The same things were measured in two ways. Each way mixes the same 11 hidden numbers, adds some noise and spreads widely along 6 directions of its own, which tell nothing about the thing.
Some things both ways: the first way, then the second way.
[ 15  15  -2  -5  -8  -5  -3 -13  24 -14   8 -11  -6   6 -12   6 -10   9
   4 -11  -5  -5  -7   5  -9  22  -6  16]
[  1   0   1   7 -10  -1  -7  -2   7   3   5 -18 -25  -9  -4   1   4  12
  -7]

[  4  -7   4   4   3   4   7  -1 -10  -2  -3  -2  -2   2   8   3  -1  -3
   2   7  -3  -8   0   1  -5   1   0  -3]
[  1   7   2  -2  -5   9   0   2  -6  -5   2  -1   9   8  -3  -9   2 -13
   4]

[ -3  -2   4  -4   8   2   8   8  -1  11  -3   5   6   3   6  -3  -2  -3
   6  -8  -2   3 -13   1   6   4  -1   5]
[ -4  26  -3   4  -4   7  -7   5   1   3  -3  -5 -13  10  18 -11   5 -11
  12]

[-15 -10 -11   5  21  12   7  11 -18   3   2  13   7  -4  -7 -28  10 -11
   2  -3   5  11   2  -6   5 -18  -1 -17]
[  1   7  -1   3 -26   2  -1  16   4   9  -9 -11   6  12   4 -17   1   2
  11]

[  1  -1  -5  -1  -7 -16   9  -6  10   9   1 -14   1   1   0  13  -7   6
  -2  12  -7  -9   2   5  -9   9   3  -1]
[  6   9  12  27  -5   6   7 -10   1 -14   3  -5 -16 -14   4  10  17  31
  14]

[ 12  -1  -8   4 -12   4   4  -6   4 -15   2  -4  -6   3  -3  -1  -1  -4
  -4   6  -3   2  -3   8   1   4 -11   7]
[  3 -12   7  10  -5  -7   3   1   2  -2   6 -11   6 -11 -20   8   1  18
 -16]

[  3  -4   5   5 -12   3 -17   2 -11 -18  -2  -2   3 -12  14  11  -3  -5
 -20  17   9  14  10   3   3 -19  13   2]
[ -3  -4 -13  -1  -7 -12 -15  12 -10   6  13 -12   9  -1  10  -5   7 -13
 -12]

[  2   1  -7  -3  -5  -2  13  -3   3   3  -8  -5   1  -6  11  11   7   3
   6   5 -12  -9  -3   8  -3  12   5   6]
[  3   0   3  13  -3 -17  11  -5   3  -5 -19   9   0  -6   3   2   3  15
  21]

[  5   0   4  -2  -4  -2  12  -1  -4   9   0  -6   4   1   6   3   1   1
  14   1   0 -15  -7   5  -9  14   6   1]
[ -2 -18  -3  15 -16   5   5  13  -3  -5  25 -10  -3  -3   7   1   4   3
   5]

[ -3  -4   6  11   1   1  -1  -8  -6 -14  -4   0   4   2   9   1 -11  -3
  -3  14   1  -6   5   7   0  -7   2   2]
[  6 -21   3   8 -18   9   5  14   3  -1  29 -17  13   7 -24 -13   0  -2
 -14]

[  4  -3   2   9 -12   3   1   5  -2 -16  -5  -5  -8  -5   7  -3 -14  -5
 -16  22   6   3   2   0   0 -10  -2  -1]
[  4  -7  14   9  -7   9  10   2   3 -17   9  -5  10 -17 -22   0  -1   6
  -8]

[  0   3  19  -5 -12   6   0 -21  -2 -10  -6  12   2   3   3  14   8  -1
 -11  -1   4  -6  -6   4   5  -1  15  14]
[-11  -9  -5  -4 -13  -8  -5   5   9  12  -2  -4   6   8 -11 -15   0  -4
  -5]

[  2  -1  13  -5   6  -9  -6  -2  -6  22   5  -5  -3   1  -4   8   0  -2
  13  -6   3 -16  -2   0  -6  13   3  -7]
[  2  -4   5 -12   4   6  -3   6   5  -5  11 -10  14   7  -1  -3  -7  -4
 -12]

[  5   0   8  -4   2   0  -1  -8  -2   7  -4   5 -12   2  -8  11  12   0
   1  -6  -2  -8   2   2   1   9   3   1]
[-10   3   3  10  -3   3  -3 -18  -2  -2   6  12 -24 -10  -2   4   4   6
  14]

[ -6  -3   3  -8   2  -6  -1  -5  -1   6   8   2  -8 -12 -19  -2   8  -1
  -7  -4   9  -5   1 -14  -9   2  14 -14]
[ -3  17   9  -1 -24  14   6  -1   4  -8 -22  11   4 -13 -11 -18  -1 -13
  14]

[ -4   9  -8  -5   3   1  -4   2   5  -2  -5  -5  -1  -4  12  -4  -5 -10
  10   1 -17  -1  -9  15   2  10  -3   8]
[ -8   4   3   8 -17   7   3   2  -1  -1   1   8   1 -14 -11 -15   3 -11
   7]

[ -8  -8   0   3   6  -3  -9  -1  -3 -14  -1  -6   3  -5   4   4 -17   1
 -18   4  -6  11   8   6  -2 -17   8  -3]
[ -2  -9  -5   5  12   5  -3   1  -9   4   8   2  -4  11  -9  -6  -1 -26
  -5]

[  1   7  -5   5  -4   4   9  -6   5 -10   6   2   2  -2  -6 -10  -2  -3
  -1  -2   4  -1 -11  -4   2   6  -6   4]
[ -2   4  -1  -2 -14  17   0   8  -9   7   5  -5   6  14  -6 -16   2 -27
  -8]

[ 3 -1  4  5  0 -1 -3 -7  2 -7  0  0 -8 -4 -1  6 -5 -3 -4  3  0 -5 -3 -2
  3  7 -5  3]
[  0  -8   7   4 -12   3  13  -5   5  -2  11  14   5 -16 -24  -3  -8  -7
   2]

[ -2   7   4 -17  -1  13  14   1   7  -3  -8  11  -8   5   6  -7   9 -11
  -1  -6 -13   3 -27  -5   4   9  -1  13]
[ -9   4  -2  12   7   9  -8 -11  -6  -3   1   1 -37  -2   4   2   4  -8
  11]

[-11  10   5   0   5   2   5   7   0  10  -3   8   2   2   5 -10   2 -17
   1   7   4   1 -14  -6   9   1   0   1]
[ -7  17   7  -3 -12   9   0  -2  11  -2  -9  -4   1  -1   7 -12  11  11
  11]

[  3 -10  -6  -4   7   1  -1   6 -13   4  -2  -1  -5  -6   6   2  14  -8
  13   5  -8  -5   6   8  -9   3  11  -9]
[  6 -20   1  12  -5  -8   3   4  -2 -13   7 -10   7 -10 -16   0   3   7
  -2]

[  3  -2  -1  -5  -3 -15 -18  -4   8   4   8  -8  -2  -7 -12   4  -7   4
   4   2   7  -1   6  -1  -6   4  -3  -6]
[  9  -7   6   6  -2  -2  -3   9   1  -8  16 -11   2 -20  -5   3  -5  11
  -6]

[ 17  16   7  14  -3  15  -2   7  -7 -12  -7  -2  -2  -7  15  22   7  12
  -6  -1   3   3  13  -4   1   0   8  11]
[ -8   3  -4   4   9  -2  -4 -12  -3   1   0  11 -22  -8   6   2   1  -4
  21]

[13  8  1  5 -8 -1 -2  2  5  0 -2 -7 -7 -5  9 14 -6  1  4  2 -3 -5 -4  7
  4 15 -9 12]
[  4   4   4  11 -25  -5  -2   4   8   1  26 -14 -11 -12   5   2   1  14
 -12]

[ -2  -4   7   6   4  -9  -8   6  -5   6   3   2  -5  -1  -3   0  -3 -12
   1  12  13  -4   4   4   1   1   6  -6]
[ -6  -8   0  -2  13  -6   7 -15   1  -9   3   7   4  -8   2   6  11   9
  12]

[ -7  -6  -8   2  17 -10  -7   7  -1  16   6   1   6   2 -16  -7   0   5
   4  -8   5  10  10   2   3 -10  -5 -11]
[  3  19   2  -4   3   1 -13   8   1   4  -6 -11   6  18  14 -10   3  -2
  -2]

[-13  -2   0   2  12   5 -11  17 -10   0   2   8  -7 -10  -3 -18  -4 -20
 -10   5   6  16  -5  -9   9 -15  -1 -12]
[ -2  -7   9  -2  -3   5   7   1  10  -3   2   3   9 -15 -19  -4  -8  -2
  -5]

Other things, the second way, with their names:
(32): [ -5 -26  -3   8  -3  -7   8  12  -6   3  14   4  16  -6  -5   3  -6   0
   6]
(248): [ 14  -6  10   0  -1  -1   0  10   1  -6  -5 -13   8  19  -7  -8 -13  -3
 -15]
(95): [  8   4  10  10  -9   6  10   2  -2  -8  -5   4  13 -12 -18  -4  -1   2
   7]
(252): [ -6  -4 -12  -6  23 -20  -8  -5  -9   9 -15   8  -6   8  13   3  -2  -6
  19]
(67): [  3   2   7   1  -8  -6   0   2  23  11   7 -16 -14  12   4   3  -6  24
 -10]
(344): [ -7 -16  -7  10   4 -27   2   0   8  17   9   4   0  -3  15  21   1  30
   8]
(393): [ -1   8   1  -1 -15   8 -14   2  -1  -7   1 -21 -16  17   9 -14   6  -9
 -12]
(289): [ -4 -15  -3  10  -7  -2  -1   8   3   9  14 -11   1   5   7   2   9  16
   0]
(360): [ 11  -5   3   1  -1   1   2   5  -6 -12  11  -9   5   5   8   4  -3  -6
  -7]
(399): [  2  -4  -9   0   2 -11 -10   9  -6   4   5 -20  -2  12  13  -5   9   6
   2]
(122): [  6 -11  -9 -12  13 -13  -6   5  -5   6   4  -7  25  16  -1  -7   4 -15
 -13]
(64): [ -1  -5  -4   9   1  -3  -5  -6  -1  -1  12  -7 -14  10  12   7   6   3
  -4]
(372): [  8   6   5  -8   5 -12   3  -6   6 -20 -16   6  10 -14  -1  -1  -6   1
  13]
(78): [  4  -8   5  17 -12   9   5   2   4  -6  22 -10 -12   8   0  -2   3   7
  -1]
(370): [  6   5   3   5  -7  17  -5   4  -9  -9   4 -10 -15   4  -7 -14  -2 -19
   4]
(210): [  6 -14  -1   3  -2 -15  11  -7   7  -9   1   1  -9  -2  -2   1  -3   8
  15]
(125): [ -1  10  -5  10  -8   9  -2  -2  -6   3   8  -8 -23  14  17  -8  13  -6
  13]
(366): [  8  16  -6   1  14  -7 -18  -2 -11  -2  -8 -18  -7  12  13  -6  17  -1
   0]
(295): [-10  -5  -8  -1  13  -8  -9  -1 -13   3  -9   6  -6  -2  22   6   2  -7
   8]
(294): [  4  -7 -17  -3  25 -16  -8  -6 -15   8   8  -4 -14  25  14   0   4 -24
  -1]
(345): [-12  10  -1  -2 -18  12  -8  13   1   2   1  -6   7   0  19 -10   8   0
   9]
(317): [  4 -13   5  15  -4  -4   2  10   5  -8   8 -15  16   0  -5  -1   9  19
  -7]
(168): [-11  10  -5   4  -5 -12  -5  -5   8  16 -13   9 -15   3  18   1   2  11
  20]
(35): [ -3   4   6  -3  11   1   0  -1   5   0 -10   3   1   0  -2   4  -8   5
   8]
(339): [-12 -19  -6   0  -4 -12   0   6   2   7  10  -1  10  -9   4   8   0   9
  -1]
(334): [  4 -16  -1   2  22  -1   7   2  -1   6  11   1   6  13 -13   7 -10 -12
  -9]
(200): [ -5   1   1  13   3   1  -8  -6   4  -2  21 -12 -22  -7   7   7  12  16
  -4]
(113): [  5 -10   0  -5 -14  -9   5  15  15   3  -4  -6   4  -3  -3  -7 -17   0
   3]
(161): [ -6  14  -5   2   6   9  -9  -9 -15  -4   6   9 -10   1  12  -3   9 -17
  16]
(89): [  5  -4  13   8  -8   1  13   9   4   1 -14   2  25  -7 -15  -5  -1  20
  11]

Some of these things the first way, each followed by its name:
[-6 -5 -5 -1  4 -8 -9 -7  3 -2  5  2  5  0  0  5  2 -9  2  7 -2  3 -1  1
  4  1  1  1] : (122)
[  8  -1   5  -3  -4   3   2   5   5  -8 -10  -4 -10   0  14  12  -2   0
  -5  15  -9  -3  -2  -8  -6   3   3   4] : (372)
[ -4   3   7  -8  -3   2  14  -3   1  10   3   8   6  12  -9  -9   7  -4
  -2  -1   9  -1 -12  -9  -1  -1   1  -2] : (345)
[  3  -1  -1  -4  -3  -6  -3  -9  13  -8  -2  -3   1  -2   7  11  -7   0
   6   0 -10  -3  -8  10   2  14  -1  14] : (294)
[  2  15  -2   7   8   8  10   6   6   7  -1   7   0   3  -2  -3   2   1
   3 -14  -2   5 -11  -4  14  10 -15  12] : (67)
[-13 -11   7 -14   7 -16 -10  -1   6  14   1   3  -5   9  -6  -6 -13 -17
   0   3  -5   3 -13  11   4   1  -2  -1] : (200)
[ -5  -8  -3  -2  13  -6   3   5  -2   7  -2  -8  -5   5   0   2  -8  -3
  -4   2 -17   2   3   8  -6  -4   3  -6] : (64)
[ -2   4  -6  -6  -9  -5   9 -13  17  -4  -4  -3  -1  -2 -13  -1  -5  14
  -5   1  -3  -4   1  -1  -4   4  -5   3] : (248)
[ 0 -6  7 -4  5  9  8  0 -8  0 -1  3 -1  8  2 -5 -4 -4 -7 -1 -5  4 -8 -7
  1 -8 -4 -4] : (35)
[ -8  -2  10   1   0   3   1  -7  -4   0  -1  10   5  -2  -5   7   4   4
 -23  -3   8  10   3  -8   7 -16  10   0] : (168)
[ -1  -1   0  -4   3  -5 -14   1  -6   7  -1  -3   5 -11  15  20  12  -5
   6   7  -5   0   7   4  -1   1  16  -1] : (366)
[ -6  -6   6 -11   3  -2  -4  -6  -1  -1  -1   1  -6  -6  -5  -6  -1  -3
   3   0   0  -9  -5  -6  -9   3   8  -7] : (370)
[  6   8   3   4  -5   5   2  -4   8 -17   0  -4   1  -5  -5   2  -9  15
 -12  -3   7   3   2 -11  -6  -3   3   4] : (113)
[ 13   1   4   3 -13   5   7 -10  -7  -1  -1  -3   5   0   5  10   7   7
   9   0   6 -13   2   7  -3   8   1   5] : (32)
[  8  -1  -2  -2   6   1  -6  -4  -2  -5  -1  -7   2   2   4   9  -2   7
  10  -7 -10  -2   7  14  -6   4   3   4] : (252)
